The rows are grouped in 4 different ways at once. Each group adds its own fixed numbers to the row, and there is some noise. The rows also spread widely along 15 directions, which tell nothing about the answers.
In the rows, 128 means zero.
Some rows, each with its group in each grouping after it:
[142 167 103 159 166 142 166 126 155 158 135 146  99 122 140 112 135 133
 120 146  76 126 104 119 151]	L Q12 Q113 (0)
[173 161 145 133  86  90 134 133 134 163 112 191 162 143 126 109 179  94
 155 143 143 124 110 153  94]	F Q880 Q60 (3)
[ 31 152 121 161 170 142 110 142 152  92 165 139  81 123 154 147 119 128
  76 137 156 102 129 174 151]	T Q202 Q113 (0)
[158 202 142 152 105 136 144 135  99  94 153  84 136 147 136 118  71  84
  87 179  69 121 117  97 174]	L Q202 Q602 (2)
[133 140 134 145 124 150 131 142 123 108 156 124  97 121  99 139  89  76
  88 149  41 128 135 142 128]	T Q663 Q602 (3)
[120 114  98 106  86 133 167 131 111 117  96  98 157 165 141 170 156 102
 177 192  72 181  45 163 129]	F Q880 Q60 (1)
[143 110  51 191 164 179 120 102 116 141 118 157  92 113 106 151 109 120
 116 118 152  56  71 161 120]	T Q283 Q60 (2)
[100  77 131 127 110 150 180 108 151 144 130 137 103 127 118 148 117 132
 149 115 105 148 110 123 121]	T Q12 Q113 (1)
[ 75 120  99 108 159 104 140 124 172 130 121 182 169 120 123 126 196 125
 153 117 137 131 128 171  88]	F Q283 Q113 (2)
[152 171 173 119 177 130  60  84 101 102 174 145 193  78 118 115 140 118
 143  92 191 104 169  92 157]	T Q663 Q602 (0)
[ 92 122  96 152 201  86 189  80 133  74 135 112 172 143  97 106 109 176
 138 150  51 154 150 145 208]	F Q314 Q602 (2)
[172 125 147 125 127 128  73 158 100  99 113  32 152 124 172 120 134 156
 136 182 146 155 134  90 138]	F Q314 Q113 (3)
[114  96 115 154 110  87 186 126 173 152 119 139 119 107 179 131 168 143
 136 130 100 172 109 118 117]	T Q12 Q113 (2)
[ 97 129 134 169 164 110 173 113 116 126 151 114 110 155 122  88 105 116
 111 137 133 114 142 137 124]	T Q880 Q60 (2)
[115 204  89 127 126 132 126 118 115  98 137 156 158  96 135 137 108  83
  88 101 146  84 126 107 130]	L Q202 Q113 (0)
[ 84 117 183  92 144 153 152 140 151 158 145 113  87 163  76 102  96 113
 131 143 115 131 170 120  83]	F Q880 Q113 (0)
[139 161 144  97 203 157  64 131 131 115 144 117 139 118  96 145 151 156
 126 140  87 148 146 155 185]	L Q202 Q60 (0)
[129 105 179  92  97  67 133 121 159 131 103 143 187 154 111 123 139 185
 169 143 164 156 181 105 152]	F Q202 Q113 (0)
[145 139 153 101 143 148 100 119  87 123 148  72 117 110 131 121 125 126
 119 108 138 158 130 108 116]	F Q880 Q113 (3)
[123  94 189 172 102 175 119 151 185 143 156 157  76 149 157 104 143 132
 139 155 152 106 136 157 135]	L Q202 Q60 (2)
[122 125 139 168 126 111 147 120 136 150 118 162 142 147  94 101 100 102
 139 153 161  68 148 116 100]	F Q880 Q60 (3)
[ 87  69  77 139 128 161 164 141 171 124 107 122 112 105 124 151 120 102
 133 138  70 122 126 124  81]	L Q314 Q113 (2)
[105  32  98 177 217 162  97  80 129 132 145 156 103 105  86 149 150 168
 159  98 128 126 128 187 144]	T Q202 Q60 (0)
[150 162 176  92 109 149  93 123  96 142 157 113  85 123 129 114 112 139
  97  84 195 129 131 119 123]	F Q663 Q602 (0)
[147 168  86 106 136 132 131 131 108 149 103 117 123 102  81 161  94  96
  88 120  93 104 115 105  98]	T Q314 Q60 (2)
[204 149  48 170 154  65 132  82  71 135  78 123 181 139 113 131 131 166
 142 139 153 118  88 128 174]	L Q880 Q113 (2)
[166 150 118 108  91 116 150 132 136 112 121 151 167 108 172 105 165 115
 139 107 138 136 133 107 112]	F Q663 Q60 (0)
[186 174 126 107 123 119 142 127 120 160 112 114 121 140 116 122 125 151
 118 139 107 144 108 111 144]	F Q12 Q113 (2)
[ 65  63 139 133  71  65 227 145 197 123 109 157 152 172 142 105 147 117
 163 166  87 159 160 138  97]	L Q663 Q113 (2)
[110  87 204 133 100 137 101 124 128 162 177 154 105 103 121 123 156  74
 120  98 139 142 137 151  57]	F Q283 Q60 (2)
[104 150 193 140 116 116  99 149 122 145 160 119 116 165 133 110 139 100
 119 178 166 124 121 156 101]	F Q283 Q113 (2)
[ 99 158 154 141 109 126 128 164 148 106 158 130 100 138 184 120 166 109
 106 156 119 155 109 179 128]	T Q314 Q602 (1)
[103 124 124  97 116 134 117 162 127 109 117  88 124 176 128 141 140 115
 139 182 129 146 106 167 111]	T Q663 Q602 (2)
[ 71  65 164 150 124 172 117 155 186 136 143 125  54 119 133 145 111 152
 109 146 118 128 150 145 124]	F Q202 Q113 (3)

New rows, each followed by its group in each grouping:
[149  78  92 109 153 160  78 111 111 107 112 118 144  86 119 153 151 143
 149  83 153 131 134 135 106]	T Q314 Q60 (0)
[119  94 123 122  71  84 157 100  73 114 134 128 136 122  94 145 104  88
  99  84  93 168 132 139  85]	F Q202 Q113 (3)
[ 97 118 142 136 157  92 113 133 144 111 137 162 153 129  93 120 138 116
 124 133 120 117 183 161 111]	T Q314 Q60 (0)
[ 73 119 127 149 150 181 139 104 184 132 165 208 114 100 120 147 143  97
 148 113 120  93 114 156 119]	T Q283 Q113 (0)
[163 112  98 131 106 129 182  66 115 137 118 154 148 115 122 139 135 138
 160  92 109 148  83 128 152]	F Q880 Q60 (2)
[125  95 184  81  90 134 133 126 149 141 138 106 115 107 131 143 123 140
 131 102 132 166 156  88 116]	T Q663 Q113 (2)
[118 132 106 113  84 157 152 108  85 131 133 120 119 134 119 167 105  81
 126 115 132 129  62 134  98]	T Q283 Q113 (1)
[171 117 142 179  82 109 173 128 126 126 147 156 130 175 152  68 139 102
 145 141 123 132 130 146 116]	L Q202 Q602 (0)
[124  83  78 104 125 151 127 124 143 130  94 120  66  96 101 213  96 183
  93 103  70 156 105 150 169]	T Q663 Q60 (0)
[136 147 164 146 124 115 112 129 139 157 125  91 132 106 164 157 117 140
 140 185 144 139 111  66 158]	T Q880 Q113 (0)
[130 102 108 133  83 143 145 157 146 123  93 110 117 166 161 138 131 123
 155 177 144 124  98 141 111]	T Q880 Q60 (0)
[112 134 150 113  98 122 142 139 116 137 148 104 102 108 152 146 129  96
 100 124  81 174 113 118 116]	L Q663 Q60 (0)
[135 160  20 105  79 115 170 128  95  81  98 140 138 127 157 139 144 108
  94  80 117 143  72 171 104]	F Q202 Q602 (3)
[114 147  94 184 217 123 111 139 121 130 160 146 108  92 124  84 141  90
  75 111 125  89 171 136  72]	F Q202 Q113 (0)
[113 139 119 126 158 129 112 161 154 125 121 101 107 123 145 139 134 151
 101 160  97 147 144 129 144]	L Q202 Q113 (0)
[133 192 173  78  63  98 147 143 100  81 140 101 181 211 155  86 133 108
 150 162 177 151 131 132 134]	T Q202 Q602 (0)
[161 177 109 122 121 103 113 129 114 158  96 139 137 118 105 148 113 134
 107 134 135 105 116 110 136]	L Q314 Q60 (0)
[157 160 184 165  92 149  87 177 130 165 144 149  66 186  80 124  97  81
  96 201 108  91 120 179 116]	L Q202 Q602 (3)
[177 122 124 126  89  95  96 149 104 102  97  82 130 140 126 152 101 155
  97 151 131 140 142 130 143]	T Q314 Q113 (2)
[115  65 185  97  52  92  84 157 137 125  90 106 161 151 106 170 134 128
 155 180 152 150 147 139  96]	F Q314 Q60 (2)
[165 131 158 162 150 115  96 139 146 123 147 134 148  99 146 112 145 119
 125 146 110 130 169 107 128]	T Q12 Q113 (0)
[124 189 123 103 154 102 133  64 128 163 134 182 192  82 101 163 159 116
 165 106 121 141  88 105 165]	L Q880 Q602 (0)
[ 82 137 117 151  97  91 162 131 176 130 126 165 105  85 177 143 139 144
  84 101 131 129 127 132 140]	L Q314 Q60 (2)
[ 41 150 129 119 125 114 154 123 135  80 151 117 135 155 157 130 121 127
 112 134 169 128 124 150 149]	T Q202 Q113 (2)
[ 98 107 111 166  85  90 167 122 134  99 128 148 136 169 171 134 162 117
 144 159 128 156  80 195 138]	T Q12 Q113 (2)
[ 86 176 181  85 140  97 170 141 170 163 142 107 134 136 110 130 125 128
 121 171  67 170 145  88 140]	T Q202 Q602 (2)
[111  80 134 153 143 188 129 104 110 148 165  80 102  78 201 124 154 106
 164 106 171 152  86  72  85]	T Q202 Q113 (0)
[ 94 131 100 142 117  93 158  97 146  73 110 158 179 179 147 155 154 170
 181 174 136 149  81 199 218]	T Q880 Q113 (3)
[110 121  86 155 181 159 102 113 206 117 113 160 164  59 168 166 177 153
 167 147 124 108 110 118 172]	L Q880 Q602 (2)
[ 67 147 120 126 158 145 102 136  90 129 155  75  83  99 142 156 113 107
  75 115 140 136  94 133 104]	T Q283 Q60 (3)
[159  93  74 153 151 141  76 156  99 152  88 125 133 137 101 142 149  84
 149 166 163  80 107 150  50]	T Q663 Q60 (0)
[159 252 146  76 136  83 135 153 108 133 128  98 165 150 156  99 165 112
 107 153 131 155 120 116 134]	T Q880 Q60 (2)
[117 136 179 155 153 144 140 131 187 135 160 149 110 122 133  91 108 144
 123 139 119 106 184  96 155]	L Q12 Q113 (0)
[102 106 162  94 141 115  92 166 128 149 140 117 106 121 120 134 179  94
 114 119 132 168 156 168  48]	T Q880 Q113 (1)
[193 149  29 142 126 135 167 136 145 123  96 189 128 112 136 106 176 115
 126 102  69 121  95 175  94]	F Q314 Q602 (3)
[135 135 109 119  63  88 152 164 148 190  55 119 127 153 110 148 103 132
 138 187 148 103 105  86  86]	L Q314 Q602 (3)
[141 159  89 123 166 154  96 148 155 121 115 138 141  95 156 134 181 119
 136 142 119 124 112 143 113]	F Q880 Q113 (3)
[167 151 157 121 144 161 112 106 157  72 171 151 146  78 128 118 116 144
 112  80  80 135 182 111 189]	T Q12 Q602 (3)
[ 51 157 126 131 105  52 208 123 117 115 123 114 159 206 124 111  98 118
 133 187 142 136 117 129 139]	T Q202 Q602 (0)
[138  70 185 146 112 166 140 102 142 141 167 131 114 135 137 117 130 128
 178 132 128 147 125 116 126]	T Q283 Q113 (0)
